The rows come from 4 hidden closed curves, with some noise, and rows from the same curve form a group. Each curve winds through 8 dimensions. The rows are also pushed far along 4 directions, which tell nothing about the answers.
Known rows, each followed by its group:
[  8  22  25 -10  -4  -2  24 -21   6 -23   0   5   2  -6  33   2 -13  21
 -12  -2   5] | (1)
[ 13  -8  -9 -19   4  27  23  -6 -12  10 -25   0   7   4  -6   5   9  10
   0  13   4] | (0)
[  5   5 -20 -12  -5   6   0   8  -8  -9   5   2  -5  12   6 -17  -1 -11
 -14  15   6] | (2)
[ 11  16 -41   6 -10  -8  -7  -2  -3 -13  19   9  -6   6  12 -11  -6 -13
  -6  10  -9] | (2)
[ -9  -5 -41 -20   7  16 -19  26  18  -8  -1  11  23   6 -22 -13  -7 -12
   5  -2   0] | (0)
[  9   8 -22   9  -1  13   0  -4 -19  16 -18  14  -4  18   1   3   8 -24
  -5  24 -12] | (3)
[-15 -31   9 -15  -7   9 -11  12  -1  34 -15 -11  19   2 -21  10   5   2
  16 -13   4] | (0)
[-21 -26  18 -20   5  -1 -19  18  17  15   1  -7  15   3 -16   3  -6  -2
   6 -14   7] | (2)
[-11 -25  16 -13  16   1  -3  10  -2   9  -3  -9  -3  -2 -24   3   3   9
   9  -9  12] | (1)
[ 23  -7 -24 -47  -3  32  12  -4  -6  11 -20  -1  16  10  -7 -10   4   0
 -11  26   2] | (2)
[  0 -22  26 -12  12   5  10   1   5  17  -1 -19   5  -4 -15   7   9  11
   3  -5  13] | (3)
[-16  18  18  -8   5 -10   3  -3  18 -24  13 -17  16  -9   6   4 -16  17
 -11  -5  11] | (2)
[ -5   3 -21  -7   8   9 -13   7  -5  -1  -4  11   2  11 -11 -10   5 -11
   3  21   5] | (3)
[ 13   3   9  22 -19  -9  15 -15 -12   4   2  -7  -8  -3  22   8  -1   3
  -7  -7 -14] | (1)
[ -7  34  -5  -3  -7 -11  -4  -5  16 -22  22  -2  16   0  14  -4 -14   4
  -9   1  11] | (1)
[  1  35 -17  22  -9  -5   4  -2  -5 -25   7  19 -12  12  33 -10  -8 -21
 -19  15  -8] | (0)
[  2  -4 -20  -5   2   1 -12   1   7   4   0  15   9   4   1  -1  -3  -6
  10   3  -9] | (2)
[ 11  -8 -26   6   0  14  20  -2 -25   4 -16  13 -12  14   6   4   0  -5
  -3   5  -4] | (3)
[ 18  18   2  19  -6   2  14 -23 -20  12 -14  -1  -5   2   9  15   5  -5
  -8  12 -17] | (2)
[ -8  16  19   8  10 -17  -4  -4  28 -15  20  -7   3 -13   2   3  -2   9
   0  -5   6] | (0)
[-26 -18 -36 -18   8   0 -35  32  17  -1  10  11  18  14 -17  -9 -15 -20
   6  -5   2] | (1)
[ 19   5   2 -27  -5  20  27 -13 -19   0 -15  -8  -1   2   3  -6   8  17
  -8  17  15] | (1)
[  5  26 -33 -25 -10  26   9   2  -8 -10 -11  17  19  21  14 -17  -7 -10
 -16  27  12] | (1)
[-18 -21  25   3  -7 -15 -11   5   2   3   7 -19   1 -12  -6   2  -2  14
  10 -18   1] | (0)
[ 16   9   4 -25  -1  11  28 -16   4   0  -6  -6   5   2  12   7  -3  15
 -11   5  12] | (3)
[-19  -3 -27   6  -9   5 -10  18   3   7   0   3  15   9  -4   2  -1  -9
  10  -6   6] | (0)
[ 19  -2  -5 -38   8  30  30 -13 -13   5 -23   8   8  13   6   0  -1  11
  -8  19  16] | (3)
[-12 -32  15  11   0  10  -4   9 -10  28 -15 -13  13  -2 -19  10   9  -1
  14  -8  -6] | (0)
[ 16 -23 -12  26   6  11  12  -1 -24  20 -10   5 -13   4 -10   7   9  -9
   6  -4 -14] | (3)
[-17  -5  31   3   3 -19 -10   0  10   7   9 -31   6 -13 -16  15  -4  11
   1 -18   0] | (2)
[  6 -30   0  -2  -4   1  -2   3 -13  30  -8 -11 -14  -3 -19   5  20   4
  16  -5   1] | (0)
[  0  31  -2  22  -5 -11   0 -16  -3  -9  12   4  -1   8  26   4  -6  -9
 -14  17  -6] | (0)
[  7   3 -15  -3  -1  18  15   4  -9  -1 -18  19  -7  18  17  -2  -1 -15
 -12  10  -2] | (3)
[-10  37   7  -2  -5 -11   3  -4  12 -37  14   5  -5   2  33 -10 -15  -1
 -23  12   5] | (0)
[  0 -22   3 -27   5  16  -3  13   8  13 -16  -7   9  -4 -25  -1  10   5
  10  -6   6] | (3)
[-11  -2   5  -2  -1 -15 -21  16  18 -17  22  -6  -3 -10  -6 -17  -5  -4
  -1  -9   0] | (2)
[  8  19 -15   5  -4   2 -12  -4   6  -1   4  20   4   6  11 -12   4 -18
   0  20 -10] | (0)
[  0  12  25 -16  14  -6  11 -13   4 -22   6  -7  -1  -9   1   1 -11  21
 -11  -1  11] | (1)
[ 10  18  -7  -9  -5   3   2 -14   2  -3   3  -2   8   0  11  -4   3   3
  -4  21  -1] | (0)
[  9   2  50   8   6 -17  14 -22   6   0   5  -7 -12 -23   3  11   6  28
  10 -17   2] | (3)
[  6  13  23 -35   1  -9  10 -22  13 -10   4  -5   3  -5  17  10 -16  22
 -12  -2   7] | (1)
[-23  14  -8  33 -12 -31 -24  11  16 -20  35   4  -2  -6  17  -7  -9  -3
  11 -16   1] | (0)
[-23 -23   3 -30  11  -6 -23  20  12  -7   7  -8   8   2 -17  -7 -13   1
   0  -6   9] | (2)
[-18 -22  18 -15  18   4  -9  12   5   7  -3  -2  10   4 -19   1  -5   1
   4  -4  12] | (3)
[ -8  13  -8  25 -10 -16  -5   4  -8 -15  21   5 -10   4  14 -10  -6  -6
  -3  -4   4] | (1)
[  2   0 -13  18  -7   2  -1  -2 -17  17  -7  -2   0   8  -5  12   3 -15
  -2   2 -12] | (2)
[  2  11  -7 -11   2  -6   2   1   5 -23   7  10 -12   1  14 -11  -6   3
  -6   3   6] | (3)
[ -2   3  23  44  -1 -22   5 -10   2  13  17   1 -13  -5  12  15   8   1
  12 -16   2] | (3)
[-13   7  -1  -2  -2 -10 -12  11  14  -9   4   4  -7  -2   1  -1  -2  -5
  -1  -5   0] | (3)
[ 18   7   1 -25   7   3   7 -13  11 -12  -2   5   0  -7   9  -6  -4  11
  -7  10  -4] | (1)
[  5  -1 -14  15  -5  -1   3   4 -10  -4   9   2 -13   5   9  -8   3  -9
  -3   6  -2] | (2)
[  6 -19 -20  22  -2  11 -13  15  -9  32 -12  20  -3  10 -21   1  18 -27
  20  -6 -11] | (1)
[ 18  13  12  37 -12  -9  18 -21 -18   7   0  16 -25   3  32   5   9  -5
   1   4  -9] | (2)
[ -6 -21   5 -19  -1   9   6   3  -4  24 -14  -3   7   8  -8  10   4   8
  10  -7  14] | (1)
[ -9  -1 -13  29   7 -13 -23  14   3   7  16  10  -5   3 -19  -5   7 -19
  16  -8   0] | (1)
[ -6 -16  -8   5  -7  14   7  10 -12  24 -14   4   6  13  -5   6  10  -3
  13  -4  11] | (1)
[  5   7  17  -6 -12  -8   5 -17  -9  -3  -2   2  -5  -2  22   3  -7  10
  -5   3  -4] | (0)
[-10  -8   5  -9   6   4  -2  12  12  -9   6 -24  12  -9 -15  -5   0   8
  -1  -2   8] | (2)
[ -8   0  -5 -25   1  18  -3  10   3   1 -11  11  12  12  -1 -12   1  -6
  -1  13  13] | (2)
[-28   3 -22   8   9 -10 -22  23  18 -20  23  14  11   6  -3  -9 -15  -9
   9 -12  12] | (3)

New rows. What belongs after each?
[  5 -22  -7  -6 -18  15   7   4 -17  37 -19  -3   2  14  -2   6  13  -8
   5   2   3] | (1)
[ -9 -22  44  19 -10 -21   2  -7  -5  14   5 -29  -8 -20  -3  14   6  22
  12 -24  -3] | (0)
[-19  10 -10  24 -10 -11 -18  15  10   3  18  -1  11   5   0  -4   1 -15
   6  -6   7] | (1)
[  3   4 -37  21  -2   0  -8  15   3   2   7   4  -7   5  -8  -2   8 -20
   2  -2  -6] | (0)
[  3 -31  12   9  -6  13  16   3 -21  21 -17 -17  -4  -3 -11   6  12   7
   7  -9   1] | (1)
[-13 -21   3 -42  12   3 -21  18  27  -5   1   3  17  -7 -24  -9  -8   9
  11 -15  10] | (0)
[  3  -5 -12 -43  -6  19  10   2  -1 -14 -11  -6  17   4   5  -9 -16  11
 -16   7   4] | (1)
[  3  47   1  11  -3 -19  -5 -16   1 -29  16  15 -13   1  29 -11  -7  -5
 -14  21  -2] | (2)
[ 11  13   3  28  -8   3  18  -5   1   4  -3   6 -15   0  20   4  14  -9
  -3   4  -5] | (3)
[-11  -5 -20   6   2   1 -15  17  -7  -1  -4  11 -14  10  -4  -7   4 -18
   3   8  -1] | (3)
[  7 -14  -2 -10   5  12   7   3  -7  16  -9 -12  -5   7  -9   4   7  -8
  -9  11  -1] | (3)
[-10 -21  12 -16  15   7 -13  18  17  17  -7   0   3   1 -25  -2  11  -7
  11  -6  11] | (0)
[  6  14  23   5  -2 -12  17 -10  12 -13  10 -19 -20  -9  21   5   3   7
 -19   2   0] | (3)
[-20   4  -5   0  10  -2 -17  21  28 -23  15  10  17   0  -2 -11 -14 -11
  -2  -9   4] | (3)
[  1 -20  -7  35  -3  -3 -12  13   2  13   7   3  -4  -5  -8  -2   7 -17
  12 -14 -21] | (2)
[ -7   3 -12   3  -6   3 -11   6   2  10   2   1   9   7   0  -4  10  -9
   8  13   5] | (0)
[ 10  10  15  11   9 -12  11 -15   1  -8   6  -4 -14  -9   8   8  -3   7
  -9   0  -6] | (0)
[  0 -21   2 -20   9   2  -9   5   1  13   4  -4   6   0 -23  -1   3   7
  12  -5  12] | (3)
[ -6  -4  54  13  -4  -9   8 -13   3  18  -7 -13  -1  -9   8  16   8  12
   5 -10   0] | (0)
[-11 -12 -14  -3  -1  -4 -15  19  26  -4  23  -6  15  -1  -3 -10  -6  -6
   4  -9   4] | (2)
[  1  11 -31 -26  -2  14   5   0 -15 -10 -10  10   3  13   4  -6  -6   3
  -6  16  13] | (2)
[ -1  -2  15 -34   7  -4   6   1  16 -21   7  -2  -5  -9   3  -8  -9  22
  -4  -7  16] | (3)
[ 11  20   9 -37  -3   9  15 -21   4  -6  -7  -7  12   0  15  -2   0  20
  -9  24  14] | (0)
[ -1 -21  10  31  -4  -6  -6  12   0  18   8 -20 -11 -12 -19   0  19  -6
  13 -11  -6] | (2)
[ -1  -4  50   6   8  -9   4 -10   6  -1   4 -24  -2 -17  -7   8   1  11
  -9  -8  -3] | (1)
[ 14 -11  18   7   2  16  16  -9 -22  17 -21  -7  -4   1  -8   4  13  -3
  -6  10  -6] | (1)
[ 13  -8  33  -7  -7  -5  21 -15 -12  11  -2 -22 -19  -7   7   5  11  16
  -7  -2   8] | (2)
[ 24  -4  -3   1   1  17  17 -18 -32  28 -26  10 -16  10  -1   7  21  -3
   3  24  -2] | (3)
[ -6 -10   4 -46  20  20  -2  11  20  -2 -12   1  15   3 -20  -6   1   6
   0   6  18] | (0)
[-19   4 -45   1  -1  -2 -34  31   4 -12  17  24   6  16 -12 -23  -8 -28
   7   0   7] | (1)
[-17   4 -23  16  -7 -24 -25  20  23 -25  38   5   1  -3   5 -14 -16 -10
   5 -20  -1] | (2)
[ -8  -9  32  14  -1 -17   3  -6   6   0  10 -29  -2 -22  -3  11   4  23
   8 -18   0] | (0)
[-10   3  37   3  11 -24 -11  -8  12  -3  17 -20  -9 -16  -9   4   4  16
   5  -5   8] | (3)
[-20  -3  -7  14   0  -1 -20  16  14  -7  10   1  20  -2  -7  -8  -4  -7
   9  -2  -3] | (0)
[ 18   2 -19 -28   1  14   8 -15  -7   2 -16  17   5   7   9   1  -3   7
   0  14  -4] | (2)
[-22  24 -17  21   0 -12 -19  12  17 -13  15   5   7   3   5   0  -4 -14
   2   1   2] | (3)
[  6  35  -4  12   6 -13  -4 -10   2 -22  18  14  -4   0   8  -7  -5  -5
  -6   7   5] | (1)
[-10 -11 -21   1   1   8  -6  15  -2  -5   0  -4  10   1  -9  -6  -1   0
   5   1   0] | (0)
[-14 -27   7 -19   6  20   4  25  14  10 -16 -10   6   0 -18  -2  11   1
   7  -8  14] | (3)
[ -3  -4 -23 -37   6  18 -10  18  14 -10  -9   6  17   3 -19 -15  -4  -1
   0   5   7] | (3)
[  4  10  13 -12  -1   5   7 -14 -12  12 -12  -1  -3  10   7   6   5   2
  -9  19   6] | (2)
[ -2  11  18   2  -5 -14   1  -5   9  -4   0   1 -13  -8   9   6   2   6
  -1  -7   0] | (3)
[-22 -24   7 -30   2   8  -7  25  14   1   5 -11  14   6 -11  -9  -7   1
  -2  -8  22] | (2)
[ 15 -24  -9   1  -1  14   0  -1 -17  32 -18  -3  -2   2 -19   4  18  -5
  12   9 -11] | (0)
[ 11  15  13  18   7  -5  10 -21 -12   5   1  16  -6   6  16   8  -3  -3
  -4   5  -5] | (3)
[ 10   9  -9  11 -13  -7  10 -11 -14   1   4   1  -8   5  16   7  -6  -3
  -9  -5  -7] | (2)
[  7   7   4 -24  -6  18  22  -8 -13   4 -19 -11   6   3  -2   5   4  12
  -9   8  14] | (2)
[ -8 -17  31 -14   9  -4 -16   4  20  15   2 -12  10 -12 -21   2   9   6
  11  -6   3] | (0)
[-27 -12  27 -24  10 -14 -21  12  15  -1  11 -21   6  -3 -16   2  -9   9
  -1  -7  15] | (2)
[-13 -18  -3 -10   1  -4 -18  11   3  11  -6   4   2  -2 -18   3   1   3
  19 -15   1] | (2)
[  2   7  26  -4   1  -2  20 -10   4  -7  -6  -1 -12  -1  20   9  -5   7
 -14  -3   3] | (3)
[-14 -29  -7  24  -9   1 -12  25   0  30   8  -8   0  12 -11  -1  11 -24
  10 -11   2] | (2)
[ 18  10  -7 -11  -3   6  20 -11 -10 -15   0   1  -9   2  18  -9  -3   5
 -15  15   2] | (2)
[-19 -29  36  -7  11 -10  -6  10   8  13   1 -15  -5  -4 -15  12  -5   5
   3 -22   7] | (3)
[  1   5  14  13   5 -28  -7  -7   4 -13  26  -6 -21  -8   8  -1  -5   3
  -4  -5  -3] | (3)
[  7  18  15 -28  -7   5  26 -21   1  -3 -13  -1   8   0  20  12  -7  25
  -8   2  13] | (0)
[ -8  15   8 -10  10 -17 -17  -2   9 -24  16  -8  -3  -9  -2  -7  -9   8
  -7   9   0] | (2)
[  3   4   1 -21  -3  -1   3  -6  12  -4   7 -13   9  -2   8   0  -4  10
  -8   9   4] | (1)
[  4  -4   0  21 -14  10  13   0 -23  21 -19   9 -17  14  13   4  14 -16
  -2   8  -3] | (0)
[-16  -3   4 -21  -1   6   5  12   5  -7  -5 -21   6   1  -6   2  -5   9
 -10  -4  15] | (0)
[ 19   4 -16   9  -7  18  20  -9 -19  -1 -13   3  -1   5  12  -2   3  -5
 -12  16 -14] | (1)
[ -1  18   8 -30   2  15   6  -8   5 -19 -12  11  16   7  18  -8 -13   5
 -15  19   6] | (0)
[ 15  13 -15  38 -10 -11  -3  -2  -6  -5  15   5 -18  -4  12 -12   9 -18
  -3   6 -17] | (2)
[  1  20  20  29   3 -19  -8 -13   7 -10  11  -3  -8 -17   5   4   5   3
   4   0 -14] | (2)
[ -3  13  14  15  -6  -9  -3 -11  -6   9  -7   1  -2  -4   1  13   2   1
   4  -5  -7] | (2)
[-14   0 -34  13 -12   3 -19  22   0   0   7  -3   9   9  -6  -9  -1 -20
   0   2  -6] | (0)
[-13   4  17 -23  -2 -12 -13  -2  13  -7   7  -1   7   1   8  -1 -13   7
  -4  -4   6] | (0)
[  3 -16 -12  23   2  -6 -17   8  -3  13   7  -3  -6  -4 -17  -1   9 -15
  11  -4 -16] | (0)
[  2  17  -5  13   1  -2  -5  -8  -7   4  -4   5  -6   8   5   4   3 -16
  -7  17 -10] | (3)
[  9   3  19  20 -13 -12   9 -11   9   4   8 -12  -4 -19   8   4   9  13
   8 -14  -4] | (1)
[ 28 -15  12  -4 -10  11  15 -15 -16  32 -20   2 -16   1   4   6  19   0
   2   7 -11] | (1)
[ -6 -24 -15  37 -10   1  -9  20 -19  28   3  -4  -9   5 -19  -2  24 -17
  21  -6   3] | (1)
[ 11  37 -25   0  -2  -8  -3 -11  18 -25  16  16   7  -3  17  -6 -11  -3
  -8   5  -7] | (0)
[-15  -4  44  10  -4 -27   3  -8   2  11  10 -31 -12 -17  -6  19   7  26
  10 -23  15] | (2)
